There are 4 nested groupings, the coarsest first. Each group lies inside one group of the grouping before and may be the whole of it. The rows also spread widely along 15 directions, which tell nothing about the answers.
(in the rows, 128 means zero)
Some rows, each with its group in each grouping after it:
[105 105 150 133 106 129 100 105 140 155 151 130 135 132 160 134 133 109
 123 125 151 111 120 130 137 153 150 132 155 121] => fiva z16 gugim rotoz
[117 230  80 119 115 122 152 230 125  71 114 116 156  86  91 161 168 191
 137 120 100 128 162  68 118 104 154 100 165 145] => Taz z378 begod fol
[118 114 135  54  72 150  95 100 175 130 107 139 190 180 140  97  96 115
 138 122 148 136 175  92 155  92 148  97 104 152] => Vakub z85 pivet Suze
[114 116 130 172 137 131 160 114 157 140 159 111 103 118 147 135 146 134
 120 121 120 138 118 140 144 132 118 176 130  94] => fomi z984 baf levo
[153 107 120 109 125 138  95  93 125 123 114 125 144 130 120 148 110 118
 107 147 125 139 140 133 111 111 178 130 121 113] => fiva z16 Lilug Dugo
[140 174 107  97 226 145 202  96  98 136 137 117 127  98 113  69 104 156
  90 140 144  91 143 101 125 122 148 114  77  75] => Vakub z85 pivet Fepi
[ 64  79 157 168 135 124  61  93 123 121  97 124 135 182 160 161 140  72
 119  76 159 107 113 122  94 171 122 140 151 164] => fiva z638 fonib zaga
[137 140 126 105 137 142 141  78 183 153 146 119 142 145 149 109  96 105
 160 129 120 183 148 141 143 124 133 133 105 106] => fiva z716 tora Notem
[ 88 118  67  69 101  99  89 128 201  61 115 144 160  86 131 138 155 170
  34 168 123 110 144 131 107 163 162 173 111 160] => Vakub z85 Mab Luma
[140 191  71 119 192 118 171 144 161  86 108  84 110 169  88 163 141  96
 169 128  98 132 103 139 126 137 166 150 169 159] => fiva z16 Lilug nol
[158  74 159  83  42 122 120 102 148 138 114 121 146 157  84 130 134 112
 166  94 133 139 148 131 168 134 123 102  95 142] => fiva z638 vufe Damus
[133 123 118 127 124 132  91 162  85 112 126 136 147 111 125 110 133 107
 110 119 136 116 113 141 127 129 132  78 142 141] => Taz z513 Naz turok
[128 106 145 118 134 120 127  84 135 157 145 136 108 140 147 124 142 151
  85 174 161  65 103 111 143 120 199 164 172 101] => fomi z451 garu Nufal
[126 159 129 130 105 145 146 191 116 143 138  85 128 136 100 170 120 126
 173 111 133 113 104 123 137 143 151 116 148 134] => Vakub z85 Gidiz Birot
[125 103 191 183 156  99 143  48  72 180 143 127 114 160 153 198 141 111
 138 163 140 132 113 130 124 152 135 163 174 134] => Taz z378 Kisot Bop
[ 60 104 146 156  75 148 111 153 153 132 153 100 158 118 155 142 147  90
 134  52 156  98 128 127 138 185 111 125 141 133] => fiva z16 gugim nuko
[101 149 129 134 154 114 125 132 172 100 110 111 128 144 164 108 137 125
 124 127 136 142 120 102 128 106 134 153 137 148] => fiva z638 vufe bulu
[162 128 127 112 134  95 149 110 115 104 113 132 115 122  68 117 163 136
 153  90 109 146 142 141 146 162  89  90  95 135] => Taz z513 kudo siku
[138  81 142  88  49 117  90 121 179 130 122 127 125 152 112 130 138 133
 138 120 143 123 117 141 157 146 144 133 127 140] => fomi z438 nedab bov
[168 133 123 122 134 132 128 174  82 166 122 131  78 158  88 140 110 157
 145 188 131 127  86 132 143  94 156 125 137 124] => fomi z451 nirag soso
[165 129 120  98 132 115 131 127 113 141 133 145 131 113 106 102 126 139
 141 147 114 177 130 146 146 136  92  97  88 134] => fomi z984 Sep befid
[153 134 130 140 131 120 118 121 148 118 124 132 103 141 125 110 135 129
 153 115 110 171 126 142 147 109 120 118 123 114] => Taz z513 kudo rur
[151  80  78  77 140 128 122  67 170 142 127 159  85 162  89 118 105 142
  82 200 110 141 126 178 138 137 152 177  71 108] => Vakub z884 berif vugaf
[148 139 160 161 114 105 101 117 146 103 135 111 108  64 127 130 178 148
 147  36 124 135 121 125 117 179 133  98 139  80] => fiva z638 fonib demu
[ 99 117 114 140 127 152  74 114 109 104 121 162 187 101 156 101 135 109
  89  80 130 147 174 109 107 121  98  75 109 121] => fomi z451 garu Zava
[121 136 118 133 145 131 102 137 149 103 112 113 130 131 145 127 122 126
 120 123 134 147 115 128 112 120 139 140 126 132] => fomi z438 Pulog borag
[ 85  94 128 124 134 127 137  96  81 161 153 143 165 136 116 141 151  63
 119 101 149  81 128 148 136 213  97  89 146 159] => fiva z716 tora volek
[109 157 113 174 147 148 130 120 161 126 155 127 125 131 161 135 145 117
 133 100 109 139 134 118 134 110 150 135 172  90] => Vakub z884 berif kot
[132  87 127 103 143 152 119  75 118 144 127 113 136 151 114 122  86  92
 110 127 150 105 123 165 118 153 156 136  90 110] => Taz z513 Naz vude
[116 209 100 170 169 136 187 159 159 102 147  94 120 103 134 147 165 168
 136 106 105 114 138  79 128  93 173 158 184  81] => fomi z984 Sep befid
[174 131 119 141 185 113 140 154 121 133 118 142  59 129 127  59 117 162
 125 179 109 199  93 150 154  70  82 138  73 111] => fomi z984 Sep befid
[148 108 130 111 139 102  93 117 139  97 102 136 115 134 143 105 138 144
  89 159 134 130 104 126 133  93 156 137 130 143] => Vakub z85 Mab Luma
[126 108 146 153 134 133 120  90 131 135 133 142 109 125 137 113 139 141
 114 100 127 134 144 118 138 124 119 125 109  85] => Vakub z85 pivet Suze
[114 153 114 141 154 114 119 130 124 100 101 132 146 160 134 154 152 111
 133 138 115 144 143  95 123  94 141 126 172 165] => fiva z16 Lilug nol
[141  93 151 129  81  80 172 133 104  95 104 126 123 104  67 153 195 182
 115 116 113 134 161 109 156 130  82 135  91 152] => Taz z378 begod fol
[131 117 104 136 117 129 110 160 115 122 131 126 105 136  98 147 132 103
 134 125 117 131  92 181 133 175 115 118 130 146] => Taz z378 Kisot Bop
[130 119 142 126 139 132 128 101 105 141 146 108 151  68 130 133 115 130
 111 108 141 142 139 143 103 181 120 117  76  98] => fiva z16 gugim rotoz
[ 82 148 127 131 185 103 169 110 120  85 111 124 161 113 151  95 164 146
  72 132 146  97 157  75 127 102 120 142 129 149] => Taz z513 Naz vude
[143  70 130 114  73 120 122 103 157 131 161 138 123  86 129 115 147 143
  80 139 125 123 122 166 162 149 136 141 105 100] => Vakub z85 pivet Fepi
[ 77 131 108 147  89 143 101 145 150 125 167 160 181 100 182 130 154 118
  91 130 125 130 150 114 142 118 129 116 178 131] => fomi z451 nirag soso
[109 118 166 152 136 103 122  98 150 116 122  77 140 113 163 168 123 130
 129 122 141 166 119 137 101 160 126 181 104 142] => Taz z513 kudo rur
[136 106 170 125 100 165 134 120 111 164 152 106 162  99 151  90 102 134
 124  96 161 117 143 109 144 105 136 103  94  75] => fomi z984 Sep befid
[147 134 111  99 140 141 133  96 182 108  91 118  92 206  92 119 129 139
 146 116 132  94 132  99 144  79 196 153 147 102] => fomi z438 Pulog borag
[139 170 114 103 148 127  87 138 115 162 137 158 126 145 143 123 109 132
 143 175 135 146 108 123 125 132 153  98 163 139] => fomi z451 garu Zava
[100 165 151 132 158  98 111 119 147 136 115 150  94 129 146 106 163 203
 121 120 151 110 138  62 121 138 130 140 138 105] => fomi z984 Sep befid
[149 110 155 188 214 127 160  46  84 143 156 104 125  93 174 135 126  92
  90 143 131 137 108 149 112 121 153 155 140  79] => fiva z16 Lilug Dugo
[128 120  75 132 101 135 158 169 155  56 118 118 139  92  88 115 164 153
  81 114  92 127 162 128 148  75 131 141 106 114] => Taz z513 Naz vude
[ 77 122 118 177 131 149 145 156 111 112 146 108 147  95 145 144 153 117
  79 106 137  81 129 109 118 122 149 144 155 110] => fiva z638 vufe Damus
[126 110 111 138 107 146  94 124 168 124 135 126 117 137 133 135 124 118
 129 109 121 144 117 154 131 138 139 140 128 108] => fomi z451 nirag soso

New rows, each followed by its group in each grouping:
[ 94 126 115 138 114 108 102 126 133 117 129 142 130 133 104 164 175 103
 148  75 119 127 135 138 124 212  94 106 147 156] => fiva z16 gugim nuko
[138  90 110 116 103 147 111  53 120 143 133 169 164 143 104 159 126 115
 114 128 105 152 186 133 127 124 133 114 113 104] => fomi z451 nirag soso
[156 166 118 117 172 129 161 144 156  88 129 104 130  87 145  39 134 128
 129  96 125 156 127 121 155  88 115  96  96 104] => fiva z16 gugim rotoz
[126 163 127  69 108 155  73 161 126 144  87 129 151 188 117 121  64 128
 173 139 151 154 141 103 114 113 146  86  99 158] => Taz z378 Kisot Bop
[123 120  85  86 144 154  88 155  99  98  86 137 157 155 110 110 105 132
  65 166 144  90 134 101 106  69 183 111 117 148] => Vakub z884 berif vugaf
[112  72 164  92 184 103 132  14 127 131 122 155 152 120 189  53 123 140
  25 176 178  94 141 104 133 108 139 155  84 119] => Vakub z85 Mab Luma
[177 134 151 179 166 104 143  71  89 155 150 150  97 109 130 156 155 145
 140 147 100 176 127 131 131 114 128 125 157  83] => fomi z438 nedab bov
[124 181  92 138 129 167 110 178 145 162 135 136  62 174  86 143 112 139
 178 108 119 102 110 118 130 134 182 115 165  75] => fiva z638 vufe Damus
[119 109 121 148 153 145 121 106 131 114 117 110 135 145 144 134 125 115
  99 124 133 120 125 122 112  99 154 158 132 117] => fomi z984 baf levo
[173 109  82  91  99 152 148 128 106 100 109 111 172 178  55 161 116  66
 155 128  92 137 146 161 150  89 157  94 134 162] => Taz z513 kudo rur
[117  70 163 128 146 105 172  49 115 116  96 114 147 184 109 126 156  82
 129  99 140 113 148 112 151 125  94 140 106 168] => fiva z638 vufe bulu
[131 128 126 124 108 129 106 171 126 135 115 125  96 138 103 134 137 173
 126 135 138 105 112 108 130 116 155 137 133 114] => fomi z984 Sep befid
[ 62 148 142 166 121 131 118 144 138 171 160 151 101 123 150 135 148 147
 133 103 146 108 130 101 131 180 111 131 149 100] => fiva z638 vufe Damus
[132 129 151 110  95 161  42 109 142 158 116 134 139 174 146 132  93 116
 162  94 157 125 129 108 114 127 181  95 149 105] => fomi z451 garu Zava
[ 93 138 107 136 123 166  98 145 128 136 127 139 130 188 136 135 112  93
 136 115 136  98 125 123 131 118 161 117 173 128] => Taz z378 begod fol
[123 105 129 127 120 115 141 153 102 120 118 121 134 116 106 124 146 138
 112 132 134 137 123 129 140 134  85 126  93 158] => fomi z451 garu Zava
[ 96 117 149 121 155  95 101 123 143 103  97 108 126 151 156 109 133 118
 117 126 160 127 100 128 120 152 112 149 117 179] => Taz z513 Naz vude
[165 137 131 101  78 126 111 127 153 123 145 120 155 123 134 140 150 128
 139 131 130 108 115 119 156 104 203 107 200 124] => fomi z451 nirag soso
[180 109 106  76 143 115 189  96 132 120 158  91 183  62 127 109 105 100
  96 189 111 185 122 191 144 131 126 136  70 144] => fiva z716 tora Notem
[142 115 115 137 120 136  98 139 151 107 135 116 133 155 148 116 137  68
 139 109 127 125  82 160 151 116 154 111 187 145] => fomi z438 nedab bov
[152 106 139 124  97 110 143  88 182  98 103  90 128 142 105 182 142 152
 143 126 109 169 148 123 128 105 153 188 109 126] => fomi z438 Pulog borag
[191  68  91  95  39 146  92 197 114  97 125 116 157 104  71 124 125  91
 132 116  96 168 105 203 158 116 111  76  93 157] => fomi z984 Sep befid
[147 169 132 107 145  83 154 153 113 137 123 136  94  92  83 121 154 184
 156 135 120 161 126 115 134 173  87 104  90 135] => fiva z638 fonib demu
[128 126 174 155 136  97  60 154 119 129 105 103 100  83 165 147 112 182
 118 141 155 185  89 127  76 157 114 155  85 129] => fomi z438 nedab bov
[122 165 136 137 139 134 105 165 132 149 106 118  85 178 116 143 122 162
 172 122 139 122 109  90 121 116 154 136 150 118] => fomi z984 Sep befid
[179 143 113 100  93  99 161 159  85 122 126 118 164 106  64 197 145 135
 169 166  90 193 138 144 139 136 106 100 123 182] => fomi z438 Pulog borag
[136 109 112 114 137 153 100 120 127 122 124 134 145 135 135  84 103  82
 121 110 130 146 124 151 132 116 127  91 105 122] => fiva z638 fonib demu
[119 131 149 108 105 124 117  89 171 144 147 126 160 124 158 120 133 129
 145 104 139 143 146 116 140 153 130 125 130 118] => fomi z984 Sep befid
[112 120  97 110 104 126 104 150 132 147 147 138 111 139 109 166 139 135
 105 173 138  83  91 147 130 171 176 151 172 140] => fomi z451 garu Nufal
[123 114 112 104  50 164  32 193 181  96  98 112 150 139 141 128  95 131
 127 109 139 152 122 128 114  91 170 119 119 133] => fomi z438 Pulog borag
[159 133 166 131 140 120 103 127 170 120 127  96 120 117 187  68 118 131
 145 111 146 169  90 130 145  95 134 129 121 113] => fomi z984 Sep befid
[137 130 105 116 175 145  74  97 114 116  81 137 101 163  99 144  97 144
 109 126 128 127 135 119  78 131 167 129  94 104] => Vakub z85 pivet Suze
[ 94 103 136 140 150 137 152 119 126 110 104 104 129 147 130 116 140 131
  82 123 155  78 138  88 132  89 151 163 119 120] => fiva z16 Lilug Dugo
[147 105 134 133 127 158 124  93 130 132 126  90 124 156 115 152 102 104
 129 113 138  95 117 144 121 113 203 150 141  88] => Taz z513 Naz vude
[136 173 129 135 176 124 176 161  87 125 109  93 126 139 107 150 126 147
 148 148 135 130 118  93 121  97 139 133 134 143] => fomi z438 Pulog borag
[128 140 102 162 160 133 139  99 112  99 146 145 185  99 164 133 151  96
  98 131  97 169 157 124 128  86 120 110 161 129] => fomi z451 nirag soso
[ 95 107 129 118 124 120 131 109 143 131 104 120 131 173 112 154 125 116
 132 135 135 136 140 118 124 145 115 160 101 161] => fiva z638 vufe Damus
[155 164  78 132 117 123 133 186 187  72 129  91 100  97  97 142 160 137
 142 105  90 143 102 152 140 128 165 139 154 114] => fiva z16 Lilug Dugo
[107  74 133 118  88 143  89 132 157 106 124 121 155 104 155  85 120 110
  84 102 147 132 131 141 133 121 121 124  85 124] => fiva z638 fonib demu
[125 106 117 131 145 138 114  92 121 137 127 134 117 124 107 135 106 126
 116 120 122 152 143 160 109 163 113 137  71 100] => Taz z513 Naz vude
[128  97 156 113 108 106 131  73 128 152 142 153 142 132 143 124 151 129
 109 156 139 120 142 112 153 121 144 128 149 127] => fiva z638 fonib demu
[157 109 139 132 128 128 190  83 124 130 133 102 145 131 104 155 127 121
 141 130 105 165 155 132 150 102 119 145  94 117] => Vakub z85 Gidiz Birot
[139  95 138 116 126 121  82  32 154 120 130 136 131 105 123 138 131 130
 107  84 129 132 153 154  99 195 149 132  95  78] => Taz z513 Naz turok
[133 126 101 128 139 132  98 188 129 109 103 116  90 118 106 115 118 165
 107 140 126 144  99 141 110 122 122 146  83 123] => fomi z984 Sep befid
[143 124 111 124  99 131 132 168 101 129 145 130 140  83 102 134 142 132
 116 133 116 137 131 141 143 133 124  97 120 121] => fiva z16 Lilug Dugo
[143 149 113 147 172 118 194 120 100 119 144 124 131 111 119 132 152 131
 113 149 107 130 131 120 149  96 129 130 143 121] => Vakub z85 Mab Luma
[183  58 131 173 148 122 125  92  98 116 159  90 111  65 145 154 139 109
  57 161 118 121  63 205 114 129 182 178 142  88] => fomi z984 Sep befid
[124 156  92 136  86 159 137 212  92 176 172 149 111 104  91 157 128 152
 133 164 114 111 126 128 152 125 153 100 160  95] => fiva z16 Lilug Dugo
[127 137 107 113 165 163  86 119 164 135  97 132  83 220 109  82  98  93
 179  69 137 122 109 136 133 136 129 106 115 111] => fomi z984 Sep befid
[147 152 108 111 106 113 126 153 103 136 171 161 156  50 117 118 160 145
 120 128 114 146 132 145 145 177 101  64 135 124] => fomi z451 nirag soso
[131 185 117 149 217 121 182 101 109 142 127 126 101 136 106 133 133 147
 160 117 114 155 140 109 119 148  98 129 109 106] => fomi z451 nirag soso
[124 130 152 118 145 131 156 107 124 159 113 128  97 190 103 104 129 131
 167 112 148 109 140  91 159 112 122 120 115 117] => fiva z16 gugim rotoz
[103 146 154 136 112 158  88 186 100 164 112  91 138 152 148 178  73 147
 147 157 168 132 107  96  91 108 172 146 132 136] => fomi z438 Pulog borag
[146  75 150 113  99 117 100 124  53 140 110 149 176 135 127 148 126 122
  95 187 141 143 134 118 132  82 125 104 125 178] => fomi z451 nirag soso
[110 150 147 146  91 155 114 113 176 169 178 119 128 105 173 148 125 161
 131 116 146 105 132 103 134 132 199 151 177  54] => fomi z451 nirag soso
[148 137 125 100 102 104 124 152 137 130 125 144 132 105 110 114 136 163
 149 143 114 196 140 131 150 137  74 104  80 151] => fomi z451 nirag soso
[ 76 148 129 164 167 127 120 134 153 117 126 118 112 144 163 119 146 123
 122  96 149 111 109 107 119 147 120 149 154 127] => fomi z438 nedab bov
[107 175 125 112 148 156 109 170 146 160 110 101  89 169 117 127  66 159
 168 134 153 133 115 112 107 135 155 145  93 106] => Taz z513 Naz vude
[162 134 138 127 150 116 143 100 144 124 130 114 106 123 122 110 141 139
 144 109 128 139 113 132 144 131 134 127 123 104] => fomi z451 nirag soso
[141  92 143 109  77 117  83  93 142 142 148 151 130 115 135 130 136 125
 119 124 134 132 124 162 141 175 140 114 133 118] => Taz z378 begod fol
[100  99 119 117  99 127  27 153 143 124  60 170 100 227 107 130 111 113
 166 120 124 190 143 121 121 115  76 110  89 184] => fiva z16 gugim rotoz
[144 102 165 144 135 114  88 100  80 128 123 146 132  99 145 106 142 143
  93 121 147 125 131 120 118 119 134  96 123 105] => Taz z513 kudo rur
[143  86 126 121 110 129  38 188  80 139 109 135 100 124 123 133 102 137
  94 173 154 127  60 167 104 142 144 117 114 151] => fomi z451 nirag soso
[135 122  99 143 141 144 145 113 161 110 132 115 104 119 109 130 135 143
 110 111 110 133 133 141 130 121 142 159 106  82] => fomi z451 nirag soso
[114  92 142 114  80 160 102 143 172 169 147 114 122 184 168 110  97 113
 128 163 161  99  91 131 166  83 186 164 162 120] => fomi z984 Sep befid
